The rows of a group lie close to one hidden flat surface of 11 dimensions, which may be shifted away from zero. Surfaces can cross.
In the rows, zero is written as 128.
Some rows, each with its group after it:
[147 150 143 116 159 124 108 118 123 126 151  72 105 167 131 105] -> J_413
[ 58  67 115 100 112 139 115  89 156 113 147 140 186 140  96 147] -> J_413
[134 128 176 122 143 104 182 113  86 139 108 139 108 199  89 178] -> J_413
[ 95 116 128 137  99 106 110 117 173 123 107  77 106 208 128  68] -> J_622
[116  70 163 160  45  87 128 151 147 112  99 149 132 169 110  68] -> J_413
[ 68 146  49 171  88 172 143 184 156 100 172 106 156  98  99 133] -> J_434
[139 116 177  91  98 128 147  96  99 132 108 128 108 159 101  66] -> J_413
[132 173 107  95 122 110 114  89 100 115 140 117 105 189 147 150] -> J_445
[114 188  48 122 132 151 129 146 159 114 117 141 140 168 127 146] -> J_434
[139 156 100 189  55  98 107 131 135 133 147 113  91 132 163 120] -> J_413
[147 114 147 140 117 101 154 143 131 117 118  83 130 166 142 111] -> J_445
[137 130 117 108 174 151 142  82 138 113 156 108 168  68  84 179] -> J_445
[161 114 128 187  74 153 177 113  98 112 122 118 114 111 111 114] -> J_654
[131  99 140 175 112  75 126 128 147 146 133 126 133 131 179 162] -> J_622
[ 91 108 138 120 148 162 121  91 106 165 166 130 111 130 131 132] -> J_434
[126 119 161 161 155 117 141 173  92 115 153 143 126  91 100 148] -> J_445
[ 95 139 127 111 130 128 140 162 141 143  95 170 130 111 118 139] -> J_445
[102 101 165 189 134 100 120 123  97 114 188 106 109 126 101 146] -> J_622
[128  89 109 181 111 159 104  79  97 133 158 123 105 153 162 147] -> J_654
[108 125 171 161 116 111 133 151  82 122 141 157  89  92  98  99] -> J_622
[176 123 146 157 129 107 151 120 103 125  76 160 101 111 154 117] -> J_654
[123 142 118  94  74 112 155 129  30  70 176 126 139 154 144 115] -> J_445
[176 147 120 125 118  99 193 117  93 106 150 130 166 114 138 185] -> J_622
[124 128 141 103  57 116 140  93 129 171  87 131  89 177 171  72] -> J_413
[188 129 138 169 178 118 129 121 124 113  58 134  85 153 166  85] -> J_654
[101 126 136 111 176 143 141 104 125 129 158  83 132 115 112 128] -> J_622
[156 100 104 175  46 136 125  77 147  92 123 153 153 105  83 116] -> J_445
[137 174  86  99 137 166 170 189 106 113 109 138 141 166 140 101] -> J_445
[ 61 120 132 182 121 161 196 117 137 195 123 102  85 144 123 128] -> J_434
[203 101 124 178 152 118 119 146 154 122 128 125 164 128 160 154] -> J_445
[121 146  81 116 159 177  89  95 121 115 160 104 119 166 132  95] -> J_622
[116 138 119  52 124 135 106 124 149 140 111 134 137 161 148  85] -> J_434
[122 139 176 117 149  75 115 109 135 139 153 102 120  70 103 179] -> J_434
[152 174 115 139 114 114  90 105 103 133 171 109  87 147 153 163] -> J_434
[ 95  96 142  62 113 179 151  89  95 143 108 141 123 138 125  78] -> J_654
[133 190  92  86  99 120 166  91  95 124 125 150 126 111 138 182] -> J_445
[105 138 114 102  93 131 158 162 109 150  85 175 124 132 172 137] -> J_654
[114 149 113 144 109 105 148 133 139 139 118 159 128  48 137 159] -> J_622
[133  89 125 117 130 156 124 122 104 137 140 143 149 182 155 120] -> J_413
[111 148 108 141 158 120  85 120 147 156 134 130 102 124 173 147] -> J_622
[142  88 138 120 155 171 152 122 107 137 149 108 160 153 134 110] -> J_413
[ 79 148  95 134 102 122  88 192 136 123 145 149 126 146 149 124] -> J_434
[ 32 121 168 104 103 113 161 112 108 162 121 130  87 126 107 104] -> J_622
[146 129 104 158 126 111 137 153 132  93 151 129 165  97 126 148] -> J_622
[125 121 116 110 139  99 199  84 143 129 162  58 188 142 145 214] -> J_622
[103 132  92 134  74 106  95 155 118  99 139 167 142 129 137 181] -> J_654
[145 117 120 149  93 154 150 108 113 154 106  98  91 203 180 108] -> J_654
[154 187 147  58 164 113 194 119 113 147  92 116 125 104 131 160] -> J_445
[ 60 146 132 106 145  91  42  86 124 140 180 121  88 167 137 175] -> J_413
[102 117 141 120 175 172 155  83  84 130 111 141  95  90 118 106] -> J_654
[109 111 171 122 148 125 103 153  83 169 143 160  93 150 162 114] -> J_434
[ 99 163  72 126 109 179 142 118 113  99 161 152 148  94  81 138] -> J_434
[144 163 139 109 125 128 157  75  85 126 137 125 104 113  97 151] -> J_445
[106 113 116 122 110 130 135  94 140 111 140 118 151 115 111 115] -> J_622
[117 150 173  59 128 106  90 121  96 127 133 137  95 141 106  90] -> J_434
[161 123 148 134 113 107 166 142 129 129 108 126 139 147 129 127] -> J_413
[137 123 136 109 185 146  90  86 133 132 139 146 132 119 100 157] -> J_445
[177 137 124 149 117  61 111 109 147  90 141 111 157 113 130 194] -> J_445
[160  62 185 108 111  89  63 119 122  88 142 114 150 159 112 111] -> J_654
[120 133 115  85 150 136 107 144 125 142 142 130 140 139 172 117] -> J_413
[177 160 116  99 159 146 151 120 114 106 149 105 155 117 109 136] -> J_413
[114 108 142 108  91 109 154  58 110 102 152 111 146 137  92 134] -> J_622
[132  82 123 134 114 135 179 116 169 125 107  96 179 176 114 141] -> J_413
[126  93 165 116 142 145 111 143  65 112 122 161 107 145 125  90] -> J_654
[162 162  78 175  73 173 173 158 111 112 131 130 129 133 120  95] -> J_434
[151 110 194 147 106 110 137 135  80 114 162  68  98 162  87 134] -> J_654
[119 135 109 116 133 127 146 134 146 147  78 205 144 141 134 135] -> J_434
[147  92 120 135 127 148 143  55 114 146 154 117 150  83 162 195] -> J_654
[149 136 133 140 101 158 197 144  79 106 126 130 132  84  95 126] -> J_654
[ 89  99 132 156  92 130  65 118 138 124 184  67  99 178 128  92] -> J_434

New rows, each followed by its group:
[ 86 194 137  48 189 150 108 155 103 141 190  41  96 128 122 126] -> J_434
[101 116 155 106  78 120 124 134  56 174 171 149 104 149 172 205] -> J_654
[ 78 158 109  79  85 125  93 114 128 105 135 142 117 132  99  88] -> J_413
[124 118  63 165 111 171 140 106 152 141 142 131 154 128 157 164] -> J_445
[131 124 147 139 193 105 123 162 169 118 114 105 140 164  97 120] -> J_434
[117 122 123 122 120 158 124 160 132 125 181  55 143 106 132  97] -> J_434
[155 135  71 149 106 130 115 106 156 113 142 104 153 192 152 151] -> J_413
[100 142 152  98 160 106 110 181 139 127 128 106 123 141 114 103] -> J_434
[145 170 152 145 125 105 171  97 124 130 118  91  92 118  83 158] -> J_445
[ 55 118 166  99  73 112 126 158 119 181 142 113  92 104 162 106] -> J_434
[136 125  96 127 193 164 103 127 128 119 187  67 153 176 143 143] -> J_413
[129 129 105 123 120 147 161 144 163 146 120  95 153 118 145 115] -> J_434
[100 153 121 132 119 119 112  91 118 128 146 125  94 131 121 140] -> J_622
[167  99 132 122  99 119  70  70 110 121 162 152 138 131 155 120] -> J_413
[ 84  88 151 135 111 115 130 141  77 133 157 179 141 110 140 136] -> J_622
[ 78 142 123 177  95  79 110 120 147 118 141  99  92 165 108 164] -> J_445
[133 134 129  80 119 123 114 114 111 125 123 159 131 157 137 116] -> J_413
[129  96 147 120 129  94 143 135  97 111 156 142 170 127 142 159] -> J_622
[149 135 154 150 194 104 115 160 108 117 160 139 137  90 115 194] -> J_445
[ 96 128 145  95 147 117 113 137 137 151 118 148 122 141 135 124] -> J_434
[149 149 118 103 164 152 144 159 127 119 153  92 152  98 138 106] -> J_413
[153 118 105 189  86 137 129 157 135 125 113 115 108 194 164  61] -> J_622
[103 135 148  89 107 149 195 124 102 157  97 136 117 154 114 107] -> J_413
[182 210  75 152 163 162 197  77 150 163 117  93 109 103 126 215] -> J_445
[196 137 104 111 153 179 115  92 112 123 121 130 135 178 141 104] -> J_445
[ 57 130 109 140 110 122 171 102 223 118  97  91 148 109  46 122] -> J_434
[124 111 125 183 112 153 136 200 127 141 153  86 121 154 158  81] -> J_434
[168 120 105 109 105 118 131 137 129  71 127 102 171 176 131  88] -> J_445
[122 187  95 153 106 144 128  97 101 156 148 118  63 180 146 149] -> J_434
[ 99  67 152 120 155 128 112 127 134 138 142 112 154 177 134 129] -> J_413
[171 109 139  86 150 139 142  85 112 120  89 152 145  98 146 115] -> J_654
[130 140 111  84 155 167 135  84 146 139 132  83 140 155 122 105] -> J_434
[ 94 145  98 156  97 127 111 186 121 150 162 130 114 129 178 145] -> J_434
[ 74 133 130 134 121 132 100 133 102 149 161 153  98 131 129 142] -> J_434
[ 93 139 102 160  97 132 161 196 133 155 119 163 132 107 155 138] -> J_434
[134 164 126 102 135 124 130 111  99 149 133 129 101 169 150 148] -> J_413
[ 84 145  91 115 113 130 113 112 120 104 153 124 129 151 119 151] -> J_445
[112  91 175 139  96 126 148 109 102 162 105 172 101 111 123 112] -> J_445
[132 123 120 146 179 169 155 145 108 141 157  97 136 137 139 145] -> J_445
[127 150 104 159 152 116 130 121 125 100 179  68 135 132 115 189] -> J_445
[114 154 118 188 122 129 141 163 138  91 147  96 112 136  58 115] -> J_434
[ 87 140 152 118 132 116 129 141 115 163 134 133 100 121 132 141] -> J_434
[ 97 154  93  90  77 143 118 168 136 131 124 128 131 146 152  89] -> J_434
[195 149 144 132  96 112 131  68 102 151 120 142  91 148 158 129] -> J_434
[127 153  98 100  81 179 161  84  76  98 112 157 107 127  89  97] -> J_654
[135 183  81 108  92 117 170 143 123 111 104 135 136 147 146 146] -> J_445
[102 137 151  94 164 127 124 137 125 134 152 113 126  98 107 138] -> J_434
[102 144 106  93  68 135 103  87 148 129 161  83 127 102 130 125] -> J_434
[155 145 152 127 119  89 153 110 139 101  96  97 112 110  96 143] -> J_654
[107 132  89 157  82 142 113 113  99 130 140 169 107 148 155 113] -> J_622
[125 142 141 124 137 131 146 134 107 142 146 114 112 132 132 125] -> J_413
[ 91 136 136 130 102  70  92 160 168 115 119 137 131 119 106 134] -> J_434
[134 123 114 155 171 174 137  91 100 103 146  98 113 119 105 125] -> J_654
[118 102 178  99 129 122 129  69 120 133  96 106  93 146 112  94] -> J_654
[114 139 131 106 154 168 179 110 134 130 141  52 130 156  91 107] -> J_413
[ 92 156 104 134 142 165 116 158 143 121 107 160 110 144  72 119] -> J_445
[181 119 168  93 105 100 127 154 126 151 129 121 147  81 188 113] -> J_434
[157 154  89 115  99 147 148 100 124 108 119 115 135 171 131 117] -> J_445
[138 123 142 112 185 125  89  77 101 127 121 125  88 160 149 134] -> J_654
[ 85 135  92 126  99 126 143 141 117 100 146 164 160  96 112 148] -> J_622
[180 146  99  93 127 159 144 115  94 109 154 115 165 124 147 174] -> J_654
[124 147 105  94 123 143  72 101  91  86 162 117 121 190 109 139] -> J_654
[157 147 133  97 187 127 148 188 124 124 109 133 152 136 148 130] -> J_445
[148 170  65 101 126 129 149 154 170 125  87 126 156 163 166 143] -> J_445
[ 86 135 101 130 158 141  90 152 108 152 131 201 109 184 156 144] -> J_434
[124 163 127 115 103 146 208  99 125 163  82 173 114  55  94 158] -> J_445
[ 87  88 150 115  97 114 126  85 106 140 137 173 137 138 110 165] -> J_413
[105 115 144 148 136 125 132 165 139 125 149  81 127 134 115  99] -> J_413
[105 146 103 188 122 144 151 151 145 163 126 126  99  74 160 131] -> J_622
[128  94 150 107 104 154 144  92 121 133  98 187 141 130  97  71] -> J_434
[112 151 119  88 169 152 117 130  96 113 151 132 128 137 105 138] -> J_445
[120 118 150 105 116 126 121 141  73 110 111 192 117 102 122 118] -> J_654
[163 102 155 139 187 134 121 183  85 127 146 115 134 150 167 142] -> J_654
[132 187  93 115 120 121 108 135 136 132 132  98 101 181 160 118] -> J_413
[118 129 116 115 153 129 140 139 120 111 155  95 153 134 135 148] -> J_445
[127 166 118 150  80  78 118 130 158 128  92 146 103 158 125 136] -> J_434
[104 129 133 143  76 152 178 140 124 159 120 109 105 119 130  82] -> J_434
[102 158 118 121  82 107  82 149  84 136 144 199  91 137 168 129] -> J_413
